The same things were measured in two ways. Each way mixes the same 10 hidden numbers, adds some noise and spreads widely along 6 directions of its own, which tell nothing about the thing.
In the rows, zero is written as 128.
Some things both ways: the first way, then the second way.
[153 159 106 147 177  86 164 132 148 157 135  80 154 132  80 181  93 159
 191 119 159 109 120  99 133]
[128  92 106 178  71  83 140 129 141 122 101 109 104 119 156 149  82 110]

[120 214 173 151  79  99  99  86 134 156 105 101  91  84  97 139  97 159
 168 141  91 187 114 100 132]
[ 82  64  86 130 195  98 165 117 221 145 126 129 117  67  28 142  92 140]

[108 137 133 132 152 149 146 155 110 152 107 139 112 143 160  99 171 100
 117  95  87 122 134 105 116]
[ 83 157 189  59 146 129  90 144 157 150 138 171 162 122  96 104 146 173]

[115 184 116 120 114 185 138 137 113 123 120  98 110 118 156  98 148 101
  87 142 118 151 175 124 135]
[236  48 115 102 176 157 206  83 165  59 147 107 145 106 176 203  54  36]

[101 149 159 102 128 146 108 149 124 179 135 164 124 126 146 132 154 101
 124 114  98 146 103 110 142]
[ 98 172 171  94  93  90  79 113 125 143  91 146 161 116 128 153 173 134]

[126  75  87 125 144 131 143  87 135 135 147 106  91 148 131  95  92 147
 104 129 106 127 130 156 131]
[109 177 135  94 196 203 130 140 119 140 148 113 132 123  91 120 166 187]

[121 106 104 144 229  76 134 147 136 139 159  99 134 147 120 128 160 145
 176  97  98 134 116  76 156]
[143  96 175 101  95 144 123 142 172  93 156 129 138 150 154 146 125 112]

[161 119  76 119 152  82 149 129 133  78  99 148 149  46 115 214  61 166
 149 137 109  95 134 112 101]
[133 148 156 176 158 160  83 156  48 154 116 153  79 186  87 109 164 172]

[118 140 174 130 129 130 154 116 139 185  92 139  74 125 155 142 157 111
  83 103  90 102 114  74 130]
[233 113 137 101 196 165 187  59 137  92 126 156 167 136 113 177 119 144]

[ 95  87  97  79 186 138 106 134 122 106 149 124 155 123 116 128 107 129
 177 104 152 132 144 149 122]
[ 96 124  99 128 139 141 109 135  50 117 138 113 133 116 132 108 130 109]

[146 126 160 113 115 149 113 130 141 117 166 122 135  89 116 129 128 140
 125 193 141 146  95 151 100]
[108 168 183 100 140 142 105 153 113 155 134 145 107 137 126  88 149 149]

[115 147 101 115  81 133 139 138 144  95 156 122 132 141 139 164 120 151
  90 150 130 131 138 137 164]
[130 115  67 178 174 158 138 157  82 125 145  76  82 115 151 144 156 122]

[115 129 123 153 163 125 119 104 137 151 126 134  62 144 141 102 129  98
 133 132 100 149 117  70 102]
[104  59 149 147 100 119 174 132 195 118 116  82  66 105 118 153  75  76]

[146 142 126 138  61 167 169 125 139 122 131 115 105 154 137 131 129 123
  63 171 139 100 138 138 112]
[113 191 114 161 128 124  91 129  86 190 130  83  93 113 189 126 197 191]

[133 122 145 113 155 160 153 122 115 155 152  84 141 128  87 108 129 125
 131 116 162 114  98 144 115]
[100  85 167 145 101 122  83 160  50 135 116 136  83 151 224 151 160 114]

[141 135 143 120 154  86 142 134 166 145 129 108 144 116 123 187 120 160
 153 141 132 116 127 110 134]
[135 168 127 105 129  92 162 107 172 130  86 147 146  81 128 156 116 137]

[126  91 146 101 150 112 115 134 122 134 108 110 126 105 124 149 121 139
 122 119  96 133 109 118 115]
[112  86 147 146 138 114 142 105  73 125  91 107 100 112 199 206 175 102]

[129 181 119 115 102 147 191 111 129 165 126 142 153 154 118 123 138 114
 125  94 141  76 155 151 178]
[144 154  87 136 116  83 156 101 164 134  68 142 130  82 183 186 119 137]

[126  89  69 108 138 111 119 131 108 125 118 144 128 134 136 113 102 122
 118 114  59 134 157 141 146]
[ 65 134  97 161 101 124 129 113 130 150 131  51 121 104  89 133 152 128]

[118 166 103 125 109 164 152 181 123 142 150 112 137 133 107 199 113 157
 120 123 152 106 111 101 110]
[141  83 121 124 186 134 146 117  72 121 120 122 113 104 165 171 119 115]

[118 156  82 122  69 191 175 166  97 116 126 133 152 149 116 157 103 143
 115 115 146  82 152 169  96]
[ 92  97 159 120 115 129 115 166  74 107  82 192  88 140 209 153 119  93]

[116 150 136 136 133 123 134 137 123 131 118 204 122 128 157  99 181  84
 154 114  89 114 143 117 124]
[192 163 132  97 178 175 133 123 113 126 144 177 134 141 172 121 159 205]

[100 106 137 109 143 119 115 122 125 118 124 116 131 124  97 151 114 149
 174 101 137 110 134 125 106]
[155 114  58 106 196 155 172  69 119 109 174 131 187 111  70  83 103 155]

[116 163 114 130 114 118 147 163 131 159 145 174 138 129 121 196 126 148
 135 109 107 103  84  94 141]
[ 96 173 155 124 114 114  65 129 104 165 101 150 130 150 100 125 180 179]

[134 102 118 111 118 134 100 128  97  78  71 153 115  71 156 110  91  97
  98 149  67 171 145 140  83]
[185  69 132 145 147 127 207  66 134 116  93  75 114 120 139 189  61  49]

[141 123  80 131 130 100 136 121 105  79 101  86 159 120  79 148  63 148
 164 111 130 139 149 134 128]
[160  71 109 143 124  83 166 120 184 119 111 100 121 101 155 175  73  78]

Other things, the second way, with their names:
<98>: [165 162 142  88 130 160 142 102 125  89 134 151 156 124 111 123 136 114]
<873>: [238  95 125 125 128 143 191 102 177  83 130 115 151 149 130 150  48  55]
<460>: [ 76 147 105 163 122 117  96 151  84 164 159  72  94 100 150 104 195 170]
<1144>: [137 150  61 146 156 194 128  86  73 121 175 110 134 143  88  76 165 172]
<371>: [194 131 111 148 137 140  97 118  79 154 153 137 132 172 179 108 133 168]
<442>: [152  93 202 131 170 135 108 168  58 105 100 181 101 155 197 198 162 120]
<605>: [148 126 155 105  80  96 105 151 195 121 149 149 166 148  82  76  80 104]
<200>: [152 132  81 170 114 142 136 105 132 147 175  56 115 122 120 104 133 139]
<377>: [125 145 148 111 145 118 145 141 156 130 108 116 114  89 155 178 156 138]
<124>: [172 126  72 139 175 162 157  47  78 136 145  97 141 118 159 144 158 148]
<21>: [120 101 155  77 182 136 180 141 147  92  57 198 112  98 200 197 101  86]
<462>: [118 124 118 127 100 131 151 123 146 121 123 104 121 121 156 135 113 106]
<653>: [186 139  82 101 154 142 190  68 157 102 141  78 161  70 185 176 138 121]
<325>: [120 105 161 100 165 166  97 170  91 107 130 170 121 148 134 137 126 119]
<1037>: [101 166 160 146  69 135  93 171 154 153 102 113  52 130 212 153 146 122]
<973>: [129  52 121 160 188 163 141 144 151 119 157 160  94 165  49 109 103 153]
<726>: [175 112  91 145 128 143 157  62  89 100 124 108 167 142 122 137 102 102]
<252>: [ 91 156 138  98 149 150 168 139 179 128 112 112 105  94  73 103  83  96]
<43>: [166 166 103 152 124 154 122 141  84 111 147  79 136 133 138 125 147 123]
<674>: [ 73 162 106  97 130 114 127 131 140 139 130  98 143  63 147 128 156 132]
<1035>: [ 51 105 121 134  56  92  63 114 152 167 154  98 145 139  99  99 148 118]
<206>: [134 127 148 105  94 137  95 163 115  78 122 203 146 155 166 118 121  89]
<142>: [128  94  63 126 194 138 194 139 110 129 127 144  99  86 186  96  61 150]
<698>: [ 48 181 157 138  87  93  43 169 125 188 123 123 121 136  62  75 171 202]
<720>: [189  76 120 121 125 173 204  76 180  87 184 101 109 127 171 117 104  97]
<113>: [177 172 170 161  85 100  71 157 114 150 102 118  97 151 159 163 170 140]
<593>: [104 147 113 153 149 164 138 153 140 141 160  93  88 126 103  99 166 195]
<61>: [180  89 136 132  35  66 129 145 176  93 139 189 174 182 144  55  45  42]
<181>: [204 142 132 133 106 149 164 112 138  89 139 124 146 157 103  95  69  75]
<957>: [145 112 116 131 149 131 130 125 113 119 151 123 128 121 150 138 162 130]
<69>: [ 85 116 133 133 118  93 104 177 121 110  85 128 108  87 123 172 111  78]
<115>: [121 144 145 100 179 156 161 152 110  92 130 166 138 112  76 103 107 108]
<269>: [149  87 103 147  98 115 178  77 162  98 110 104 136 119 151 169 109  76]
<279>: [ 61 127 117 103 120 123 138  95 118 106 113 118 154  84 138 169 146 123]
<328>: [ 93 120 160 126 109 142  86 163 151 128 154 122 134 159  45 100 126 119]
<41>: [178 109 107 126 148 154 176  92 127  87 122 121 153 130 135 167 112 104]
<341>: [112 152 108  96 137 110 144  77 130 131 124 140 194 103  62  93 129 134]
<343>: [126 165 169 103  97  78 107  98 184 159  87 163 156 135  70 129 135 158]
<727>: [199 106 100 152  98 117 174  84 150 117 112 100 128 146 136 131  72  57]
<48>: [140 144 117 102 103 104 135  80 184 134 135 110 174 104 123 126 129 141]
<686>: [134 115 123 131 195 167 114 160  49 106 150 171 121 140 119 108 166 175]
<610>: [ 73 188 160  90 102 108 125  70 128 184  99 139 152 123 108  82 137 167]
<781>: [140 121  95 141 121 141 188  43 114 105  73 124 150 138  84 151  67  83]
<919>: [145 170 113  86 163 164 122  93 124 126 131 157 180 143 101 115 145 152]
<954>: [177 110  27 146 154 134 184  67 144 113 160  66 155  90  98 107  82  95]
<655>: [115 108 130 143 132 138 106 107  96 177 142 107 113 162 142 103 129 137]
<125>: [ 67 118 139 185 105 107  79 201  98 149 130 138  63 129 142 113 166 155]
<863>: [148 100  53 128 171 118 141 152 173 107 168 146 148  96  93  96  96 130]
<770>: [216 136 131 127 172 172 181 149  85  80 109 166 105 131 206 146  89 102]
<369>: [173 135 151 138 104  92 136  87 123 148  99 114 117 120 240 188 172 135]
<636>: [166 173 165 134  93 105 102 115  81 140 103 104 123 122 234 189 201 138]
<501>: [115  93 140 154 138 118 116 139  75 138 131 134 104 135 154 117 120 117]
<266>: [112  96 151  80 131 144 153 113 187  81 113 162 165 139  59 135  85  90]
<1039>: [128 148  82 148 162 114  87 121  94 191 163  98 116 107 155 108 203 213]
<1146>: [101 145 115  99 180 158 179 120 138 118 113 153 148 116  51  84  81 138]
<1098>: [144 136 188  87 115 108 114 109 188 139 105 201 132 141 147 147 137 151]
<287>: [109 144 150  96 101 122 166 109 202 126  55 152 112 113 152 164  74  84]
<1051>: [ 73 112 125 162 125 103  78 113  40 183 119  96 118 138 139 127 166 142]
<384>: [128 131 118 132 187 138 142 153  71 128 100 165 107 112 157 136 145 179]
<1023>: [ 87 163 167  73 112 130 130 126 181 118 107 149 170 132  37  98  91 105]
<280>: [154  76 140 167  86 117 130  98 133 127 116 114  87 154 179 170 152  87]
<430>: [ 39 156 115 151 117 138 109 155 104 153  95 119  73 114 102 112 154 135]
<526>: [ 92  95 130 100 115  81 160 143 200 118  70  91 126  71 149 197  64  42]
<611>: [167 137 118 120  86  97 137  97 221 151 139 128 150 139 107  79  69  85]
<385>: [ 95  96 106 123 186 168 190  82  95 126 148  54 103  82 144 148 153 138]
<974>: [133  66  98 145 202 102 157 116  96 124 104 164 103  83 145 167 116 138]
<393>: [191  75 135 119 168 136 188 124 179  87 132 141 145 134  96 144  71  94]
<835>: [ 31 131 118  87 155 117 144 109 200 147 120 127 152  78  44 116 112 152]
<1097>: [129 144 153 109 139 121 111 157 132 134 130 181 120 131 169 115 175 168]
<83>: [127  98 129 156 103 121 107 173  82 115 129 143  86 141 189 122 133 116]
<283>: [164  77  95 149 176 164 183 163 111  60 146 148  98 107 129 127  59 111]
<580>: [110 115 155 107 125 100 143 139 202 123  87 162 123 101 122 164  91 121]
<351>: [170  80 118 159 147 164 132 152  85 100 168 143 116 176 133  94 102 122]
<1143>: [ 39 122 102  94 171 133 171  68 207 176  95 108 126  98  31 109  93 121]
<493>: [175 163  99 156 118 171 106 130  87 122 160 149 117 168 164  98 155 185]
<745>: [138 128 148  84 183 164 155 170 114  95 117 135 126  93 166 155  87 111]
<333>: [127 145  92 159 117 150 137 114  82 137 141 104 139 156  95  66 100 141]
<802>: [ 70 132 177 128 187 109 105 164  70 166  88 174  67  99 172 166 192 191]
<547>: [144 197 117  94 159 141 118 143 143 127 134 100 150  81 146 161 170 148]
<453>: [139 126 151 138 125 119 138  85 101 137 116 120 114 115 163 166 166 148]
<1104>: [179 106 133 128 152 136 130 116 111 117 132 175 118 139 185 159 158 166]
<937>: [ 86 114 139 156 116  77 121 111 121 177  74 137 104 129 155 156 151 158]
<349>: [148 184 139  82 110 132 166  56 145 100 100 163 217 139  97 131 150 153]
<519>: [104 134 141 125  77 129 135  86  69 106 105 134 137 150 115  95 109  77]
<29>: [117 122  77 158 143  85 178 113 173 141 118  63 144  85  61 131  87 120]
<500>: [126 102 129 175  69 127 130 107 110 125 135  68  82 147 114 105 110  57]
<964>: [108 193 160  85  94  64 117 141 160 128  53 156 155  85 152 178 141 119]
<821>: [ 97  87  96 189  72  73 128 153 177 124 131  98  98 109  93 111 107  91]
<831>: [172 151  90 126 163 113 161 125 163 148 140  71 158  82 105 125  93 155]
<807>: [145 141  63 167 139 139 139 118 102 134 157  88 105  95 160 118 152 162]
<489>: [ 78 132 112 127  92 157 138 106 157 125 184  79 145 138  73  61 138 135]
<466>: [ 31 155 112 136 139 117 100 137  90 150 142 111 115  80  97 104 213 186]
<699>: [ 79 165  95 137 151 120  89 119  93 150 121  87 140  78  96 163 181 167]
<663>: [ 97 112 144 119 109 115 100 118 114 132 119 123 116 102 152 154 145 105]
<809>: [117 173 187  77 111 147 122 156 133 105 114 161 138 128 163 142 143 111]
<910>: [134  84  93 181 170 122 147 154  87 135  97 112  64 105 135 149  61 111]
<1131>: [146 141 157  92 121 101 179 126 199 110  73 139 134 102 119 152  62  73]
<49>: [103 109 109 161 105  99 125 169 163 116 142  93 104  97  86 125 115 104]
<481>: [ 76 147 137 154  84 124 106 176 118 140 119  94  59 105 166 129 137 114]
<403>: [108 170 172  59 162 139 107 132 128 109  97 136 191 102 142 214 191 143]
<768>: [ 61 181 206 118 118 127  56 203  95 159 108 134  78 126 134 129 193 178]
<933>: [118  76 155 154  85 127  95 181 137 105 135 106  77 143 191 171 149  90]
<1009>: [161 139  65 148 249 168 171 168  61  97 127 162 106  92 126 132 128 164]
<307>: [ 85 165 148  88 153 141 108 168 181 136 134 166 132 112  80 103 138 171]
<748>: [ 70 199 180 105 131 108  95 182 125 166  89 167 125 131 125 108 164 175]

Some of these things the first way, each followed by its name:
[146 122 102 120 130 124 139  97 140 104 120 101 129 122  96 115 103 126
 154 150 137 112 181 149 111]
<807>
[116 128 151 135 118 106 107 110 119 106 111 150 121 126 108 102 140 105
 162 117 112 144 117 118 123]
<1039>
[ 96 189 141 134  51 133 100 123 128 111 112 130 123 152 112 134 119 124
 154 131 135 162 151 129 137]
<863>
[129 122 139 132 124 109 121  85 149 135 105 144  92 137 129 130 107  93
 113 144 136 146 108  86 132]
<113>
[143 131 101 127 121 133 134 111  96 164 111 167 133 136  96 100 101  84
 149 102  99 120 115 134 126]
<698>
[165 126 108  46 107 159 130 112 116 100 125 101 187  48 105 116  93 134
 110 171 123 123 194 234 139]
<115>
[109 115 174 126 133  97 123 141 138 118 124 149 135 140 138 130 176 128
 143 119 109 127 106 114 138]
<1097>
[134 136 125 103 102 128 113 119 122 150 136 128 144 111  75 149  83 139
 164 133 133 127 116 148 114]
<686>
[121 144 134 148 142 122 144  82 129 158 102 109  97 141 114 101 106 118
 153 106 125 131 131 115 116]
<580>
[108  96 137 156 132  92  94 137 129 116  68 171  95 180 170 104 130  64
 133 127  88 187 119  68 100]
<831>
[100 151  87 137  93 149  86 156 125 102 122 222  99 147 188 105 144  64
 134 165  81 165 166 108  91]
<481>
[138 102 102 139 145  79 128 122 134 137 127 176 115 146 137 114 144 108
 141 123  61 117 132 105 150]
<593>
[128  56 153  89 107 110 129 106 124 170 107 136 124 147 113 126 109 141
 120 108  85  93 115 174 129]
<349>
[143 146 103 128 136 100 140 141 125 108  95 136 143 108 131 150 121 122
 151 129 103 121 168 107 127]
<125>
[108 125 171 140 137 128 101 138 154 139 179 151  88 145 137 101 204 114
 138 158 104 133 102  86 119]
<720>
[ 99 141 116 134 140 146 150 121 115 169 108 118  90 154 146  96 138 125
 126  83  83 119 152 119 127]
<835>
[104 162 176  99  73 144  92 168 138 171 151 154 138 120 116 189 135 144
 136 145 118 141  84 129 118]
<341>
[ 94 109  96 124 146 138 177 143 123  83 104 103 125 145 161 145 124 159
 114  88 133  85 169 135 115]
<21>
[115 132 109 128 147 114 124 123 128 137 155 119 119 123 125 136 113 147
 129 123 104 158 101 108 153]
<328>
[121 131 154 133 121  94 118 139 135 122 106 126 121 122 134 157 127 134
 121 129  99 164 100  90 134]
<393>
[ 98  72  86 113 190 103 124  89 144  99 145 139 107 131 125 134  81 152
 178 108 139 114 137 136 116]
<430>
[137 134 168 122 114 150 138 114 132 183 111 131  86 122 124 122 138 104
 103 138 112 109 113 101  98]
<453>
[121  93 106 137 178 128 168 147 102  57 106 116 137 100 147 126 141 139
 121  94 110  99 144 117  95]
<655>
[136 105 107 100 119 156 142 126 119 154 171 123 138 147 107  85 153 126
 107 126  91 102 133 175 157]
<489>
[124 102 117 102 161 154 143  88 160 138 184  96 107 131 124 111 113 147
 120 159 170 121 117 154 132]
<252>
[100 151 185 146 182 144 159 151 138 134 120 136 138 165 171  80 211  84
 164 102 162 124 129 105 107]
<142>
[126 152  98 106 121 134 131 169 125 138 133 146 154 101 123 188 106 147
 141 132 112 119 126 124 118]
<726>
[136 129  65  95 100 131 118 116 129 128 172 158 149  98  65 162  72 162
 182 143 127  88 140 176 121]
<1144>
[147 133  84 100  72 147 159 120 119 136 137  95 150 129  90 155  74 164
  95 134 121 100 146 186 149]
<41>
[115 213 131 116 143 127 152 189 109 150  99 172 171  87 133 191 165 111
 165  77 100  95 146  69 139]
<974>
[105 160 115 124 128 141 124 159 102 125 150 124 145 118 107 122 146 140
 150  99 101 138 124 126 146]
<1035>
[139 127 124 115 108 105 114 120 132 133 124 137 131 125 132 110 127 118
 125 144  77 157 131 141 153]
<377>
[158 165 154  87 163 134 123 153 112 109 118 118 186  37 132 110 154 112
 153 155 104 157 152 154 122]
<501>
[ 98 139 101 145 121 142 169 147 140 101 139 155 104 154 180 142 139 145
 110 122 119 102 146 122 114]
<287>
[133 109 146 101 116 130 138  92 140 132 150  56 132 121  72 135 108 165
 119 137 154 110 121 158 146]
<957>
[120 112  72 114 157 126 159  98 114 150 157  75 134 127  73 146  71 186
 153  78 128  89 125 151 153]
<266>
[122  91 114  97 138 157 160 144 137 123 141 109 124 154 162 110 156 122
  77 133 121 104 162 152 136]
<809>
[127 114 104  92 117 122 124 119 121 133 111 143 159 135 115 132  88 116
 144 115 122 130 145 167 143]
<964>
[139  80  90 104 169 123 120 153 120 137 164 121 140 109 106 134 122 148
 143 135  84 112 127 142 113]
<385>
[125 162 122 117  62 151 122 142 124  99 148 166 149 111 114 156 113 125
 116 157 137 133 108 149 130]
<727>
[124 110 109  77 122 169 137 111 110 127 143  96 152 142 115  55 137 106
 117 129 127 122 181 202 154]
<674>
[134 130 141 129 180 127 147  70 167 169 132  55 101 152 102 111 100 130
 166 141 195 131 147 117 109]
<283>
[108 133  92 118 165 128 138 117 108 129 136 135 125 149 138  75 162  89
 121  87  96 138 153 113 185]
<933>
[116 130 175 136 136 118 146 121 170 138 160  90 107 156 138 158 147 146
  97 144 169 148  68  90 156]
<873>
[133 112  56 113  98 100 161 133 138  64  92 109 150 135 107 217  51 173
 136 122 158  77 192 142 109]
<1009>
[150 101 135  99 207  95 164 134 131 111 108  66 163  74 122 158 126 164
 126 103 123 112 132 114 142]
<442>
[148 126 139 105 137 153 143 131  94 120 104  89 153  77 110 112 101 132
 115 126 115 132 128 165 100]
<1051>
[110 142  95  98 175 113 111 117 141 131 147  91 144 114 111 153  79 145
 171 123 157 162 141 127 147]
<69>
[109 151 136 126 105 143 110 149 124 126 132 159 141 140 122 128 139 100
 153 132 139 144 117 122 116]
<83>
[123 140 158 131 117 114 121 116 139 122 128 133  98  96 129 142 144 138
 118 135 105 129 112  94 127]
<280>
[112  98 148 130 136 137 147 143 134 143 114 154 114 173 163 128 146 100
 105 119 133 119  98 113 106]
<333>
[136 151 176 139 149 114 126 120 134 109 123 131 146  87 122 105 142 116
 168 145 140 163 102 133 113]
<371>
